The rows are grouped in 4 ways, from coarse to fine. Each group lies inside one group of the grouping before and may be the whole of it. The rows also spread widely along 13 directions, which tell nothing about the answers.
(in the rows, 128 means zero)
Known rows, each followed by its group in each grouping:
[178 150 155 147 119  98 155 157 103 141 159 127 151 114 116 106 133 179
 117 162 109 133 108 173 169 116  95 175 192 110 152 120] | k_835 kel Gine k_950
[140 204 141 111 107  89  91 133 118 137 105  99 109 124 138 147 135 141
 140 120 176 132 153 148 158  63 126  94 134 144 147 113] | k_290 zat rera k_3
[182 131 113 140 121  87 119 163  91 145 160 151 174 141  92  97 135 148
 129 134  87 121  90 152 147 123 141 187 172 110 117 152] | k_290 zat rera k_891
[150 151 119 150 113 138 122 125 118 140 109  93  87 127 173 150 142 111
 131 130 139 138 168 154 115 135 145  77 128 103 139 132] | k_835 kel Luve k_538
[ 56 142 103  85 126 114 147 144 148 118 136 132 131 105 103 169 128 173
  77 128  99 122 107 209 108  95 125 117 137 154 112 118] | k_835 kel zarun k_968
[155 141 105 129 128  95  97 166 110 132 136 149 130 144 151 138  88 100
 173  83 146  80  88 100 130 132 183 123 136 161 111 159] | k_835 Bapi sobip k_47
[105 156 126  80 138 113 134 125 103 109 127 134 136 119  86 110 123 181
  84 124 126  95  62 171 156 107  80 169 166 144 128  91] | k_835 kel Luve k_213
[147 102 124 151 129  94 134 120 111 124 132  90 119 127 158 143 131 144
 132 127  95 108  97 158 131 167 134 124 162 118 119 139] | k_290 zat Tiz k_192
[141 121  87 149 135 155  62  96  87 115 133 113 105 164 117 125 137  87
 147 108 105 151 114  93 131 115 152  64 124 122 159 157] | k_290 Pid kizal k_111
[144 129 110 101 103  62  91 177  86 157 119 126 112 142 105 143 171 122
 120  94 105  85 101 171 137 118 144 171 149 100  94 144] | k_835 Bapi fud k_423
[117 134 108 120 122  98 132 100 143 110 138 101 115 163 156 139 163 106
 138 129 145 133 109 130 115 121 163 134 118 134 131 148] | k_290 ropu zevet k_855
[114  93 103 107 112 112 127 137 117 144 132  79 107 137 136 147 165 107
 102  96 105 139  99 180 127 122 156 141  84  80  98 168] | k_290 Pid kizal k_495
[185 107  99 130 111  93 158  83 141 164  73 104 112 144 142 100 162 150
  95 176 154  82 130 157 119 167 180 111  81 102  71 170] | k_290 zat Tiz k_584
[165 105 156 129 107  59 143  93 120 108 135  69 145 137 143 112 124 161
 139 119 132 123  68 148 199 132  78 136 169 111 141 125] | k_290 ropu zevet k_68
[137 176 105 132 125 119  91 132  96 113 143 132 190 123 119 120  75 128
 149 116 118 142 127 157 122 117 122 114 160 155 140 112] | k_290 ropu fodo k_618
[132 161 115 104 116  73 190 102 198 127  82 130 111 125 159 130 123 151
 106 148 191  71 122 160 126 136 154 127 115 145  86 124] | k_835 Bapi sobip k_331
[171 148 154 157 126 114  85 150  73 138 156  90  98 136 159 151 153 127
 176 125 127 142 108 102 159 104 141 112 168 143 184 150] | k_290 zat rera k_891
[135 139 108 138 132 105 148 159 143 129 157 137 156 121 139 142 101 140
 127 118  98 120 113 181 111 145 147 151 161 142 105 129] | k_290 ropu zevet k_68
[157 137 103 145  88  82 108 127 134 127 128 137 138 157 110 122 145 115
 131 124 111 146 151 146 144  96 143 102 151  87 129 150] | k_835 kel Luve k_538
[128 190 126 114 130 114 125 171 120 146 135 155  92 129 129 159 164 157
 121 153 148  97 130 140 116  92 166 142 158 178 144 123] | k_835 kel Luve k_213
[157 156 104 138 130 123 110 139  88 131 148 155 159 135  97 106 121 132
 129 145 105 130 113 136 124 128 126 140 167 131 144 134] | k_835 Bapi sobip k_331
[124 105  94 127 120  97  67 144  72 116 165 120 167 150 108 142 120 124
 153  95  76 136  78 136 127 122 143 121 152 152 129 161] | k_290 ropu zevet k_68
[134 171 133 125 138 111 135 148 150 117 152 121  82 144 147 139 149 103
 134  94 143 121 100 132 153  95 141 171 153 120 147 116] | k_290 Pid kizal k_495
[177 171 122 139  98  63 109 121 113 112 121 121 156 153 161 105 124  97
 166 109 166 117 132 132 141 124 138 157 149 114 122 127] | k_290 Pid kizal k_111
[179 168 146 136 116  98 120 154  98 160 137 109 131 122 138 130 140 164
 139 140 141 114 127 156 152 113 133 140 160 147 138 123] | k_290 ropu zevet k_855
[156 153 120 144 109  73 121 123 141 116 139 126 138 153 148 126 132 113
 158 130 148 129 121 118 142 105 167 133 139 133 137 155] | k_290 zat Tiz k_192
[153 176 107 138 147 166 102 139  60 129 126 141 132 124 128 114 117 136
 122 139 112 109 131 149  97 155 119 129 175 144 140 100] | k_835 kel Luve k_538
[161 146 126 135 136 132 145 107 142 142 115 113  90 133 124 115 152 147
 102 144 137 115 118 142 157 120 131 121 134 112 136 124] | k_290 Pid kizal k_495
[142 124 113 146 140 118 175 133 167 139 137 107  81 137 158 147 167 116
 101 129 104 127 125 183 115 159 153 163 147  84 110 126] | k_290 ropu zevet k_68
[152 116 107 140 128 122 143 113 132 131 121 132 103 139 102 114 145 153
  93 142  95 115 111 156 147 137 119 116 164  87 127 127] | k_835 kel Luve k_213
[122 148  94 134 127 132 116 103 106 118 123 114 142 123 123 133 145 139
 103 155  89 143 148 183  90 150 117 116 157 120 125 111] | k_290 Pid kizal k_495
[147 125 112 142 126  88 173 108 166 140 104 134 102 127 147 146 160 170
 105 188 123  79 136 152 104 174 164 109 159 145 105 139] | k_835 Bapi sobip k_47
[132 178 109 127 121 100 116 189 127 142 141 137  74 149 143 158 193  83
 122 106 119 134 151 173 106  97 166 188 152  82 124 127] | k_835 kel Gine k_950
[114 167 120 120 120  57 131 120 115 101 117 135 151 116 149 157 143 172
 131 167 111  84 124 170  89 169 109 145 219 182 125  89] | k_835 Bapi sobip k_331
[177 176 131 130 145 150  90 197  73 181 161 136  94 134  97 124 154 129
 131 111 126 132 103 128 159  71 164 161 134 125 153 149] | k_290 zat rera k_891

New rows, each followed by its group in each grouping:
[102 156  95 122 141 110 112  99 146  84 111 145  91 158 123 143 136 113
 118 106 110 101 116 139 122 124 117 104 191 127 139  91] | k_835 kel zarun k_968
[134 136 127  86 120 108 154 162 112 151 123 111 154  93 125 121  73 159
 105  88 148  93  67 188 158 119 115 151 104 127  87 132] | k_835 Bapi sobip k_331
[171 137  95 140 155 164  71 115  53 133 122 134 155 129  92  96  86 148
 132 125  98 110  90 120 134 141 120  88 151 149 134 130] | k_290 zat rera k_891
[129 119 118 112 116  92 134  88 127 114  98  98 151 110 120 119  99 183
  99 124 119  97  94 185 157 141  89 101 147 132 101 108] | k_290 Pid kizal k_111
[185 165 142 157  95  85 136 123 112 135 118 111 133 132 158 120 140 135
 140 156 144 131 163 159 141 129 118 115 174 103 146 121] | k_835 kel zarun k_968
[126  90  76 133 132 112  81  65  94 100 117 112 144 170 119 129 139 126
 141 153  97 113  93 101 104 159 163  63 133 168 134 164] | k_290 ropu fodo k_618
[120 116 112 132 106  89 136  97 134 105 124 101 108 150 150 144 164 122
 124 144 122 132 120 142 123 133 137 108 143 108 136 147] | k_835 kel Luve k_213
[130 159 113 108 117 108 120 158 122 158  90 123  90 107 147 168 128 162
 111 122 144  72 139 177 112 126 158  93 131 156  93 121] | k_835 kel Luve k_213
[180 154 115 149 105 111 121 109 127 145 134 125 169 137 116 104 111 151
 135 157 139 148 148 144 148 105 139  90 129 131 136 147] | k_290 ropu zevet k_855
[129 168  98 137 110  96 145 137 159 141 126 128 143 122 157 159 142 132
 125 163 130 131 177 185  77 136 185 118 130 147 105 138] | k_290 ropu fodo k_618
[151 192 116 141 124 126 129 142 142 138 143 150 125 133 123 122 141 125
 122 146 143 148 153 149 128  89 156 142 139 127 145 127] | k_290 Pid kizal k_111
[141 136 140 121 123 127 134 155  96 190 124  81  97  88 125 173 177 211
  88 179 101 120 137 206 129 126 142 100 136 155 132 132] | k_290 ropu fodo k_618
[196 108 105 149 148 121 118 160 102 153 156 145 110 164 113 103 136 109
 137  97  99  96  71 121 153 147 167 174 154 104 115 156] | k_290 ropu zevet k_68
[130 162 144 112 126 106 137 165  95 120 175 108 122 138 149 129 150  95
 144 103 146 148  76 137 146 104 125 209 143 112 161 137] | k_835 Bapi sobip k_331
[151 158 120 145 137 105 119  95 118 112 132 124 108 151 128 117 172 138
 127 168 117 124 124 126 127 134 129 138 180 132 161 118] | k_290 zat Tiz k_584
[134 105 110 136 120 128 169 135 131 146 143  78 140 116 179 145 117 127
 120 127 125 139 120 188 100 163 167 125  86 113  94 163] | k_290 ropu zevet k_855
[161 175 139 165 121 131 136  89  94 113 135  67 132 126 197 118 147 100
 146 166 146 176 163 154 105 161 113 134 147  93 168 117] | k_290 zat Tiz k_584
[161 152 138 138 125  74 138 146 114 117 159 142 133 147 124 112 151 128
 141 136 116 107  93 131 153 131 115 195 206 115 152 120] | k_835 Bapi fud k_423
[155 113 122 160 121  86 156 131 155 144 129 105  91 132 168 162 177 144
 128 163 104 118 138 156 109 153 177 119 155 115 119 157] | k_290 zat rera k_891
[168 134 135 127 119  49 145 132 137 120 141 133 149 148 131 114 132 155
 142 131 130  83  76 136 165 133 142 175 179 148 123 132] | k_290 ropu fodo k_618
[128 148  71 120 122  97  94 139 148 114 129 152 138 163 105 125 117  72
 136  70 119 133 115 140 123  92 170 138 119  96  99 149] | k_290 zat rera k_891
[162 153 103 121 121 122  98 149  31 130 133 122 146 159 146  99 162  84
 136 123 132 114 109 141  89 162 147 200 138 105 118 139] | k_835 kel Luve k_538
[176 187 113 152 130 123 146 131 150 159 116 150 118 126 123 119 155 153
 111 187 142 123 171 154 111 116 168 125 144 131 126 132] | k_290 zat rera k_891
[179 135 133 165 108 100 132 115 145 146 148 121 123 140 101 120 170 158
 123 181 109 170 142 133 168  85 142  98 155 102 168 163] | k_290 zat rera k_891
[ 84 145 128 127 126 141 115 129 100  91 178 107 153 117 127 152 100 134
 139 121 103 178  98 150 134  89 102  94 161 154 186 126] | k_835 kel zarun k_968
[105 131 110 105 105  99 100 157 103 108 131  98 175 110 156 149  44 117
 155  54 140 123  90 170 139 104 124  96 109 141 101 141] | k_835 kel Gine k_950
[112 148 105  93 116  98 111 102 119  98 107 102 145 132 112 113  94 108
 115  71 138 127  86 163 160 112  79 125 130  91 116 104] | k_835 Bapi sobip k_331
[140 137 104 131 118 144 106 127  95 144 135 105 127 132 114 123 140 100
 116 124 117 166 133 151 127 121 135 108 108  82 138 153] | k_835 Bapi sobip k_47
[145 116 106  98 130 126 133 131  92 159  84  92  95 123 147 122 131 125
 102 104 150  67  90 168 121 167 143 133  90 104  76 140] | k_835 Bapi fud k_423
[171 173 148 128 127 129 162 152 138 171 103 100 108  85 172 137  94 173
 119 131 177  86 134 176 147 131 144 111 114 153 107 119] | k_290 Pid kizal k_495
[158 157  92 113 129 107 115 102 105 118 114 142 176 153  97  81 116 130
 116 136 134 106 103 148 128 139 132 155 138 131 110 121] | k_290 ropu fodo k_618
[151 154 110 152 145  97 138 144 176 137 118 143  67 136 179 165 132 126
 146 123 139  68 132 125 111 144 199 109 159 164 113 132] | k_290 zat Tiz k_584
[123 205  98 121 140 154 139 191 131 151 148 154 102 130 145 135 136  60
 120  99 148 135 151 171  82 115 175 196 113  92 116 123] | k_835 Bapi fud k_423
[107 163 119 141 142 134 131 178 137 124 189 130 122 123 156 167 127 108
 152 116 113 161 114 142 104  96 177 149 141 148 153 152] | k_290 zat rera k_891
[158 163 124 108 102  67 128 152 120 148 100  92 138 124 170 136 117 126
 134  82 162  91 128 197 136 135 133 158 128 110  73 111] | k_290 ropu zevet k_855
[159 149 135 129  92  62 121 110 123 104 120  95 158 136 145 109 104 106
 147  93 152 137 116 152 175 124  86 135 157  76 131 117] | k_835 Bapi sobip k_47
[137 168 117 114 117 108 122 103 105  95 115 116 145 148 146 104 105  97
 138 101 166 123 109 141 138 118 107 135 140 112 134 110] | k_835 kel zarun k_968
[117  98  96 123 116  98 102 128  88 118 137 121 120 160 146 156 161 115
 146 132 109 106  94 119  96 139 181 105 131 156 127 176] | k_835 kel zarun k_968
[160 199 116 108 141 142 111 170  60 150 120 157 147 120 129 110 100 141
 128 127 161  78 115 154 104 132 145 160 145 170 115 112] | k_835 kel zarun k_968
[167 135 121 144 141 138 139 148 126 149 146 108 102 136 141 121 123 115
 125  94 120 126 103 155 152 134 141 147 135  91 125 128] | k_290 ropu zevet k_855
[112 120 118 130 124  71 138 177 170 139 150 145  76 131 121 183 161 146
 120 110  82  95 105 159 141 106 160 135 183 129 125 140] | k_835 Bapi fud k_423
[138 140 105 120 106 109  76 152  86 155 130  94 124 136 123 152 147 116
 130  93 108 145 136 174 132 101 141 108 119 108 118 140] | k_290 ropu zevet k_855
[144 186 144 121 136 126 125 134 117 154 128 114  91 118 118 146 164 181
 106 164 136 124 133 162 143 100 119 124 164 160 156 102] | k_290 ropu zevet k_68
[142 116  61 123 132 135 144  65 141 122 107 143 160 165 101  79 130 117
  99 173 137 120 110 130  94 147 184 119  66 118  88 179] | k_290 zat Tiz k_192
[158 174 130 133 107 133 149 160 126 167 143 133 128 118 110 121 138 145
 102 150 137 157 155 181 144  79 139 127 126  98 142 140] | k_835 kel zarun k_968
[170 124 114 160  96  64 128 144 157 128 128 133 125 146 133 134 127 116
 139 107 111 128 139 155 161 108 141 110 166  80 118 146] | k_835 kel Gine k_950
[153 130 127 134 121 126 141 117 130 135 122 130 132 120 120 122  86 174
 123 142 139 107 103 136 163 109 132  64 137 155 139 142] | k_835 kel zarun k_968
[154 121 107 128 149 139 120  97 107 140 100  98  96 135 130 126 130 151
 109 130 120  96 102 147 135 160 127  93 137 132 117 121] | k_290 ropu zevet k_68
[159 137 105 149 104  98 117 142  99 129 144 124 141 159 166 127 154  88
 158 147 138 144 140 128  97 132 183 139 120 117 128 176] | k_835 kel Gine k_950
[164 183 132 168 182 227 123 132  83 141 158 125 102 104 136 111  93 141
 123 145 120 145 122 126 131 137 117 107 160 147 186 101] | k_290 Pid kizal k_111
[147 122 109 130 162 161 155 105 122 139 130 140 112 129 109 104 135 172
  92 168 119  92  81 132 130 146 151 127 128 157 126 141] | k_290 Pid kizal k_111
[107 132  94 113 130 130 101 134 131 149 102 141 113 103  87 161  96 184
 100 130  98  86 123 165 126 111 141  38 138 171 110 133] | k_835 Bapi fud k_423
[170 124 114 133 152 164 129 124 104 143 126  92 105 135 147 105  90 105
 126  79 141 115  80 141 153 151 131 125 105  97 115 130] | k_290 ropu zevet k_68
[161 175 125 140 100  71 150 145 125 152 134 110 130 140 180 147 204 119
 138 187 147 135 176 172  78 147 188 181 140 129 124 145] | k_290 ropu fodo k_618
[105 135 126 116 127 136 171 113 151 131 121  96 128  88 141 144  88 168
  96 140 135 127 117 188 136 130 109  85 118 129 124 122] | k_835 Bapi fud k_423
[115 143 117 122  85  75 103 126 111  91 146 116 196 127 124 131  77 123
 150  93 121 157 115 166 149  87  99  97 153 124 138 133] | k_835 kel zarun k_968
[168 135 131 131  93  89 151 133 106 146 120 112 167 117 146 116 111 161
 127 154 148 114 128 173 136 132 136 116 128 128 113 149] | k_835 kel zarun k_968
[118 151 112 133 131  88 132 110 149 112 127 150  98 150 134 153 170 144
 134 175 128  90 121 108 107 129 162 115 177 177 150 136] | k_835 Bapi fud k_423
[252  77 137 175 119  94 166 112 134 155 131 105 138 153 147  69  95 133
 151 126 145  92  70 104 207 166 157 127 126  86 116 180] | k_290 ropu fodo k_618
[134 119 140 132  65  41 149 146 184 147 126 107 122 120 153 182 131 167
 141 138 149 126 145 161 165  67 175  51 117 146 124 180] | k_835 kel zarun k_968
[135  88  86 146 119 136 114 116 100 110 152 132 172 142 104 109  93 122
 126 114  77 145  94 142 128 140 134  96 136 106 127 165] | k_835 kel Luve k_538
[167 232 122 138 147 164 111 163  96 165 100 112  83 106 159 135 145 108
 113 120 151 128 187 187  96 132 132 147 146  97 125  79] | k_290 zat rera k_891
[110 178 128  85 104  63 102 176  92 119 133 131 150 124 124 146 130 144
 130  90 135 102  97 181 139  90 111 179 169 144 115 105] | k_835 kel Luve k_213
[182 123 101 163 134 119 127 135 102 135 159 134 148 159 139 105 135 106
 146 132 100 125 110 133 114 163 160 162 157 111 124 150] | k_290 ropu zevet k_855
[175 122  96 136 123 113 110 166 121 163 125 161  93 157  98 125 143 122
 118 105 108  89 110 134 147 108 177 120 140 106 108 161] | k_835 kel zarun k_968
[163  64 132 116  99  84 116 179  48 178 154  80 151 117 124 140 159 169
 123 122  83 108  65 177 149 138 154 158 114 123  98 195] | k_290 Pid kizal k_495
[198 193 139 158 116 104 139 167 115 166 113 109 130 103 199 134  97 126
 157 126 173 100 167 169 115 153 166 139 135 129 104 125] | k_290 zat Tiz k_192
[154 107 114 127 127  87 175 164 159 136 139 144 120 141 158 125 112 124
 136 111 148  77  75 138 137 135 190 164 115 130  87 172] | k_835 kel Gine k_950
[155 152 119 119 101  82 128 111 108 133  99 109 167 117 140 113 121 162
 120 148 146 103 131 179 125 141 125 130 133 138  98 123] | k_290 Pid kizal k_111
[147 162 114 165 151 135 126 117 161 120 124 130 100 120 165 159  84 145
 150 128 125 102 138 128 123 145 147  55 177 179 141 106] | k_290 ropu zevet k_68
[113  99  85 126 126  97 134 112 138 102 112 127 120 146 150 148 127 129
 124 116 106  81  99 146 100 166 160 106 147 139  93 142] | k_835 kel Luve k_538
[137 159 121 135  99  98  99 167 117 142 137 115  90 144 154 167 167 100
 149 109 135 139 153 139 126  88 169 112 137 119 146 151] | k_835 kel Luve k_538
